The first 7 rows are patterns. Each new row is the sum of 2 different patterns, raised or lowered, with some noise. Before adding, each is slid sideways (what falls off one end comes back at the other) and multiplied by a number that may be negative. Names go in the order of the patterns.
(in the rows, 128 means zero)
Some rows, each with the names of its patterns after it:
[109 120 109 162 160 113 158 163  96 144 135 126 147 132 160 106 136 117
 111 130 138  95 115 108 116 134  95 141 138 113 119 142 144 127  99 106
 130 132 113 158 124]
j_293
[154 156 159 117 135 135 137 153  97 159 110 136 100 124 101 158 132 103
 164 111 109 159 153 139 160 141 108 161 119 161  97 159  94  94 133 140
 110 118 157 111 137]
j_711
[122 115 110 162 105 150 155 162 102 119 141 125  98 115 147 156 149 143
 158 141 149 141 138 122 159 137 140  99 121  93 121 148 152 159 123 111
 163 145 108 145 119]
j_45
[109 142 156 125 147 146 127 103 111 133 116 123 159 142 110 137  93 100
 114 129 106  96 149  92 106 111 162 108 104 141 119 112  99 161 103 160
 117 119 160 134 134]
j_776
[159 155 150 121 164 104 118 132 120 153 154 110 107 132 154  96  93 109
 149 119 105 150 101 158 124 158  95 113  99 135 100 160 148 141 103 156
 103 138 129 128 112]
j_985
[126 135  98  99 132 149 149 109 146 164 103 149 138 136 106 101 129 129
 133  99 147 152 160 162 138  97 129 131 153  99 116  95 105 154 110 147
 115 118 137  99 138]
j_23
[119 142 130 159 133 117 127 121 104 119 161 135 115 136 122 135 146 110
 150 154 140 110 140 115 144 143 133 121 163 116 145 158 129 162 110 107
  93 118 141 150 100]
j_417

New rows, each followed by the names of its patterns:
[156 115 137 142 118 120 124 132 143 116  98 143 126 128 159 127 107 126
 122 142 101 133 109 125 153 124 132 140 131 144 123 130 144 129 109 129
 131 130 132 120 156]
j_293 j_23
[152 150 165 133 162 150 184 143 177 120 170 146 143 154 150 158 162 154
 167 146 161 143 166 172 151 175 171 128 135 171 163 164 155 151 163 162
 163 156 165 183 160]
j_776 j_985
[128 183 171 153 148 149 176 158 191 151 153 135 191 169 170 155 157 142
 151 150 171 160 177 135 150 170 163 144 143 137 173 127 159 158 166 158
 152 139 165 165 158]
j_985 j_417
[165 140 148 158 143 127 148 134 159 169 137 165 163 162 132 177 172 160
 116 144 168 147 148 179 163 125 159 126 178 173 125 169 171 139 153 138
 153 151 144 170 150]
j_293 j_776
[182 148 144 175 186 134 149 168 163 115 161 143 174 170 141 164 154 174
 152 141 150 156 141 158 145 154 132 153 166 148 160 156 136 188 172 146
 159 160 160 137 159]
j_45 j_776
[138 103 158 163 113 124 158 162  88 155  92 135 129  89 141 109 155 129
 119 112 106 118 125 133 135 134 150 141 106 129 146 132 166 157 135 144
 156 156  95 159 128]
j_45 j_776
[183 166 141 189 172 148 202 148 124 172 175 171 159 167 123 134 176 137
 165 139 150 151 142 198 204 215 168 155 146 195 185 128 183 121 166 153
 160 149 205 171 114]
j_711 j_417
[107 131 129 147 152 122 139 146 119 162 149 142 120 120 121 140 149 118
 157 134 141 166 128  97 151 131 151 116 116 112 103 164 115 152 136 125
 136 131 151 143 144]
j_293 j_23
[ 83  91 102 165 140 108 119 164 108 154 141  98 147 107 147 114 118 133
 101 119 118 125 135 107  99 106 117 114  97 130  96 118 123 135 121 106
 115 121 135 124  97]
j_293 j_23
[149 137 108 106 138 128  87  91 112 112 129 115 151 118 109 113  85 122
 108 121  88  89 122 142 123 103 133 166 105 160 129 115  97  84 124 134
 109  90 145 130 151]
j_45 j_23
[178 148 123 119 148 145 138 133 135 110 155 106 194 150 159 155 189 128
 116 167 132  97 109 137 177 157 144 161 134 184 128 169 132 192 152 174
  94 138 130 110 175]
j_711 j_45
[109 119 124  89 108  91  62  89 113  89 114  67  71 106  81  55 103  75
  94  81  88  93  70 111  77  90 110 100  81 108 115 122 108  76 120  96
  80 115  86  88  70]
j_293 j_985
[109 127 101 140 132 163 158 162 129 129 120 160 130 145 120 143 169 136
 113 151 137 122 152 120 145 152 133 100 151 145  99 115 103 170 147 151
 158 116 142 155 165]
j_985 j_417
[104  97 120 108 110 113 103  70 126 117 123 130  87  97 102  94  61 116
  71 122 115  87 106  98 137  94 107 114 100  81 130 111 121 114 109 121
  91  99 142 121 121]
j_293 j_45
[100 181 116 168  85 134  93 140 135 118 130 101  93 145 153 106 171 156
 100 155 135 174  96 129  75 104 137 126 148 121 135 109 120 186 185 144
 153 174  99 154 159]
j_293 j_711
[103 102 128 152 138 166 189 152  83 104 112 139  75 105  77  96 143 118
 119 112 107 165 106 175 133 117  78  73 137 169 115  93 168 150 113 158
 149 150  76 128 110]
j_45 j_23
[185 162 186 152 189 161 142 131 196 180 177 181 208 120 162 135 124 178
 186 121 116 187 155 109 118 174 167 137 153 177 123 164 186 170 154 137
 126 195 141 199 165]
j_776 j_985
[103  84 110  99 115  80 107  86  80 121  93  98  92 102 114  89  95  83
 112  69  64 123 111 117  88 111 130  67 129 105 115  95  73 100 115 110
  87 118 113 144 123]
j_293 j_23
[126 150 108  94 116 128 110 109 130 109  99 110 141 103  86 153 116  94
 119 149  94 171 128 122 172 138 118 124 134 172 103 162 124 106 103 113
 121 106 136 147 145]
j_711 j_776
[ 93 130 119 135 161 153 106 146 119 164 132 103 138 126 103  83 139 119
 166 103 144 116 116 133 137  92 148 134 113 101 175 115 124 135 121 119
 166 131 159 144 163]
j_985 j_417
[175  98 111 109 111 141 114 154 102 110 111 125 118 168 109 110 147 112
 112 150 169 124 157 133 123 172 112 139  75 170  79  68 139 122  99 106
 166 123 132 146 148]
j_711 j_23
[158 168 137 130 142 135 157 146 150 138 155 168 143 158 161 149 147 163
 183 150 146 151 152 133 173 113 148 165 124 147 151 169 153 119 164 130
 127 130 175 162 142]
j_45 j_776
[156 159 143 146 142 134 127 142 159 144 125 145 162 114 158 122 170 136
 189 157 150 129 142 137 153 116 147 151 144 152 151 155 171 110 151 125
 136 107 178 158 136]
j_45 j_985
[188 135 152 156 208 203 150 142 151 152 149 146 189 157 125 128 184 159
 135 176 142 173 142 128 129 107 167 180 164 167 137 175 187 195 190 147
 170 163 156 156 161]
j_293 j_23
[143 151 141 135 139 177 149 134 157 149 112 125 157 153 184 162 154 149
 142 169 139 174 166 140  99 172 144 110 168 145 164 118 153 113 131 162
 117 147 147 156 129]
j_293 j_776
[121 125 106  92 136 107 118  87 118  92 137 106 105 136  66 146 139 113
 108  85  93  90 144  87 119 104 130  89 137 164 131 100 112 108 100 114
  84 108  77  78 122]
j_711 j_23
[134 127 124 107  81 120 121 149 105 166 153 138 141 112 105 136 101 135
 108 104 105 112 157 122 120 126 102 117  78 153 130 127 100 121 138 133
 123  96 134 135  90]
j_45 j_23
[116 131 148 155 163 168 180 150 158 161 132 132 179 156 166  86 114 118
 114 138 182 163 132 122 161 152 104 166 128 141 139 119 166 138 165 179
 180 107 151 145 130]
j_293 j_45
[141 151 124 129 177  94 143 159 208 158 126 152 161 192 139 175  98 139
 139 165 140 208 180 135 129 189 125 167 147 143 153 162 152 162 169 174
 150 132 148 143 184]
j_985 j_417
[185 161 172 142 155 199 126 223 163 182 134 173 164 169 204 155 209 115
 161 214 172 183 207 199 114 214 125 205 139 163 129 128 185 161 122 154
 168 126 172 209 201]
j_711 j_776
[162 122 112 110 134 132 109 137  67 132  74 155  98 155  72 106  85  96
  81 120 102 114 104 123 131 139  71  85  88 118  95 102 140  87 119  66
  78 100 147 103  69]
j_711 j_985
[166 139 159 134 124 133 170 166 142 138 132 136 124 118 154 126 127 128
 173 150 127 128 150 159 135 113 111 113 140 145 149 131 105 162 131 179
 169 142 162 117 137]
j_23 j_417
[126 102  97 129  79 101 122 145 126 105  80  89 139  76  84 147  93  82
 106 119 140 110 102  95 154  79  90  94  73 114 124  93  81  75 143 132
 123 122  90 124 107]
j_23 j_417
[154 139 155 152  89 147 129 106 128 181 154 128 151 184 131 148 128 126
  99 125 141 106 130 141 164  88 140 105 168 152 145 136 114 136 103 120
 154  93 108 150 145]
j_45 j_776
[133 160 138 134 166 162 162 128 164 161 151 134 159 145 132 150 127 152
 114 169 162 155 137 173 141 136 127 149 135 165 137 163 145 149 130 123
 157 168 123 176 174]
j_293 j_985
[ 71  82  99  67 134  73 108 114 125  57  72  89  97  55 101 111 112 113
  88  92 115 119 102  84 111 139 116  86  82 106  55 105  88 114  96 111
  91 134  98  98  82]
j_45 j_985
[114 137 144 129  96 131 125  91  80 110  98 104 141 133 125  83 126 112
 132 116  93 119  98 122 128  99 136 108 138 116 163 141 101  92  83 134
 116  75 127 115 104]
j_45 j_23
[ 91  99 119  86 102  51 128 130 103  65 137 137 111 150 106  55  82  83
 138  66  83  59  62 150  61 135  83 117 109  94  85  98 128  43  87 116
  99 100  74  95 123]
j_711 j_23
[106  58 126  58 116 115  87  72  82 115  80  56  85  91  92 106 118 121
  96 118 106  76  79 128  91 127  95  97  73 107 126  96 140 104  92  88
 119  94  92  94 103]
j_45 j_776
[ 77 110  92 115 106 105  84 150 117 141  99 154  96 115  96 100 144 105
 104 102  94 113  76  65  89 142  84  99 106 107 116 127 147  83  92  99
 123  70 146 121 109]
j_711 j_985
[ 74 104 104  80  69 118  48  82  93 116  94  54  81 100  63  54 136  70
 107  90  75 110  77 107  76 110 120  86 101 125 101  86  90  92 100  86
 110 113  85  88  61]
j_293 j_776
[166 117 136 142 171 137 114 151 137 146 135 141 171 183 168 131 130 136
 156 169 122 131 148 120 169 153 153 155 123 132  98 141 148 164 104 116
 157 155 180 133 143]
j_23 j_417
[145 103 162 128 188 175 148 150 178 151 104 155 132 109 111 108 153 138
 146 123 122 174 132 171 159 179 144 164 104 143 187  94 154 180 108 131
 141 126 149 155 127]
j_711 j_45
[130 156 155 153 164 141 153 139 122 153 146 155 181 180 142 141 164 162
 127 161 167 174 137 165 177 146 164 164 168 127 177 139 159 139 130 128
 144 168 153 146 149]
j_45 j_776
[125 190 173 131 160 124 141 183 167 184 176 153 129 165 174 210 114 202
 154  97 175 169 139 163 178 169 146 179 171 170 150 167 135 151 158 117
 182 113 169 138 138]
j_293 j_711
[109  89  76 120 122 118  69  98  75  68 106 127 115 117 101 132 108  97
 131  76 118 101  97  98  97 126 112 130  86 107  80 111  52  95 113  94
 105 107 131  97  93]
j_45 j_776
[127 181 138 142 165 154 139 124 145 169 131 174 162 145 141 128 141 150
 157 163 146 154 170 141 123 142 158 126 146 147 135 123 153 174 150 132
 170 130 130 125 182]
j_776 j_985
[ 86 142  95 126 131 116 169 152 162 173 138 132 169 141 153 129  97 142
 156 126 131 160 171 121 126 145 144 121 136 138 160 131  88 102 166 102
 125 148 109 129 144]
j_293 j_417
[119  90 133 140  92  87 111 128  90 109 112  85 111  88 129  87 100  91
 101 115 108 129 114 109 124 110  95 106 123  85 136 134 102  94 124  80
  97 122  89 126 101]
j_711 j_985
[142 180 128 170 153 210 201 144 160 189 155 152 160 149 124 153 143 186
 149 170 135 126 177 150 154 165 174 160 184 142 138 164 113 177 155 149
 143 144 135 131 156]
j_711 j_985
[135 146 175 115 201  97 111 143 171 123 208 171 136 147 157 150 118 174
 110  96 176 179 147 122 203 100 138 172 160 197 155 134 126 155 193  83
 138 106 167 103 118]
j_711 j_985
[109 124 116 156 100 103 121 108 162 128 116 123 108 126  99 169 131 135
 136 138 113 140 133 122 164 149  95 118 109 120 131 145  96 165 100 165
 132 152 179 107 103]
j_711 j_417
[121 103 151 150 136 185 155 142 189 144 154 175 167 175 125 164 186 172
 121 143 168 160 189 126 153 139 148 166 189 152 190  97 108 157 140 102
 200 128 143 150 145]
j_293 j_985
[175 121 170 156 154 179 132 205 135 180 176 188 181 170 149 121 190 142
 117 170 125 160 148 181 183 148 177 139 201 138 159 134 149 133 185 179
 140 147 201 156 174]
j_711 j_23
[ 77  94  98  68 126 101  90 104  84 106 121  85 131 105  65  88  87 108
 100 103 111  69 103  66  83  99 106  56  69  77  96 107  60 111 116  68
  95 113 112  85  56]
j_293 j_23
[105  92 107 141 103 101  82  60  91 116  92  89 145  92  64  87 139  87
  99 113  87 112  69 111  81 144  85 113 118  98 110  99  88 136  95 100
 118  77 104 109 136]
j_776 j_417
[ 88 139  80  95  82 110  69  75 108  70 110 109  91 110 132  90  63 133
 144 103 145 125  82  98  73 128  66 114 104  87  81 117  50  62 104  91
  83  87 137  84  69]
j_711 j_776
[124 167 154 133 135 189 159 172 141 188 115 125 148 138 169 153 137 134
 165 181 121  91 125 166 148 108 162 103 157 150 165 120 124 116 154 106
 186 161 163 106 156]
j_985 j_23
[112 126 124 148 157 150 145 178 104 178 133 167 180 146 159 140 161 119
 146 141 139  98 116 136 130 146 118 139 175 111 148 155 177 147 141 111
 145 169 110 181 158]
j_293 j_711
[143 180 131 165 164 133 153 129 141 156 115 113 153 160 152 138 163 153
 131 171 118 143 142 175 140 146 136 177 167 134 121 155 124 137 163 131
 170 126 132  95 137]
j_45 j_417
[160 192 123 209 160 146 128 202 193 131 193 205 190 116 149 160 137 138
 160 166 125 171 139 142 156 124 185 160 210 158 119 142 117 151 173 149
 158 175 155 176 145]
j_45 j_776
[ 93 135 107 120 135 132 111 142 126 155  97 167 151 126 133 169 161 111
 157 136 100 109 124 145 154 148 139 122 178 133 142 154 175 150 141 129
 149 152 117 164 171]
j_711 j_776
[122 101 101  84  85  92 106 108 126 100 105  94  69  82  87 110 103  68
  98  75  97  74 102  76  95 105  84 102  68 129  80 130  75  87 101 104
  88 102 113 123  83]
j_776 j_985
[119 121 137 128 147 133 109 144 123  90  81 105 142 129  92 126 116 143
 142 141  98 113 103 108  98 161 136 121 111 133 112 140 115 134 131 144
 127 144 108 153 118]
j_985 j_417
[128 131 133 162 137 141 146 104 175 151 184 121 151 100 136 149 141 127
 112 157 135 149 164 178 167 112 139 150 145 160 119 151 142 127 106 128
 130 151 156 113 154]
j_711 j_417
[118 139 145 108 134 128 150 114 118 140 143 168 115 162 163 136 157 161
 135 124 133 123 150 150 112 148 152 150 158 156 107 152 129 171 106 149
 135 123 156 138 159]
j_711 j_23
[125 100 128  72  96 106 138  97 123 115  92 104 135 114 145 114 125 106
 135 118  94 133 101 108 103 126 102 128 131  83 137 105  96 150 139 111
 125 121 111 117  91]
j_711 j_985
[109  90 132 126 124 121 137  87 135 111 126 118 116 104  97 136 119 128
 119 124 120  93 112 118 116 100 118 127 117 130  93 113 127 101 117 108
 132  89  95 110 132]
j_776 j_23
[103  83 138  71 110  96 125  93 113  77 111 131  74 111 120  62  84 103
  79 105 101  60 115  64 106 100 122 121  95  84 111  87  93 111  98  93
  81  77 120  98 110]
j_293 j_711
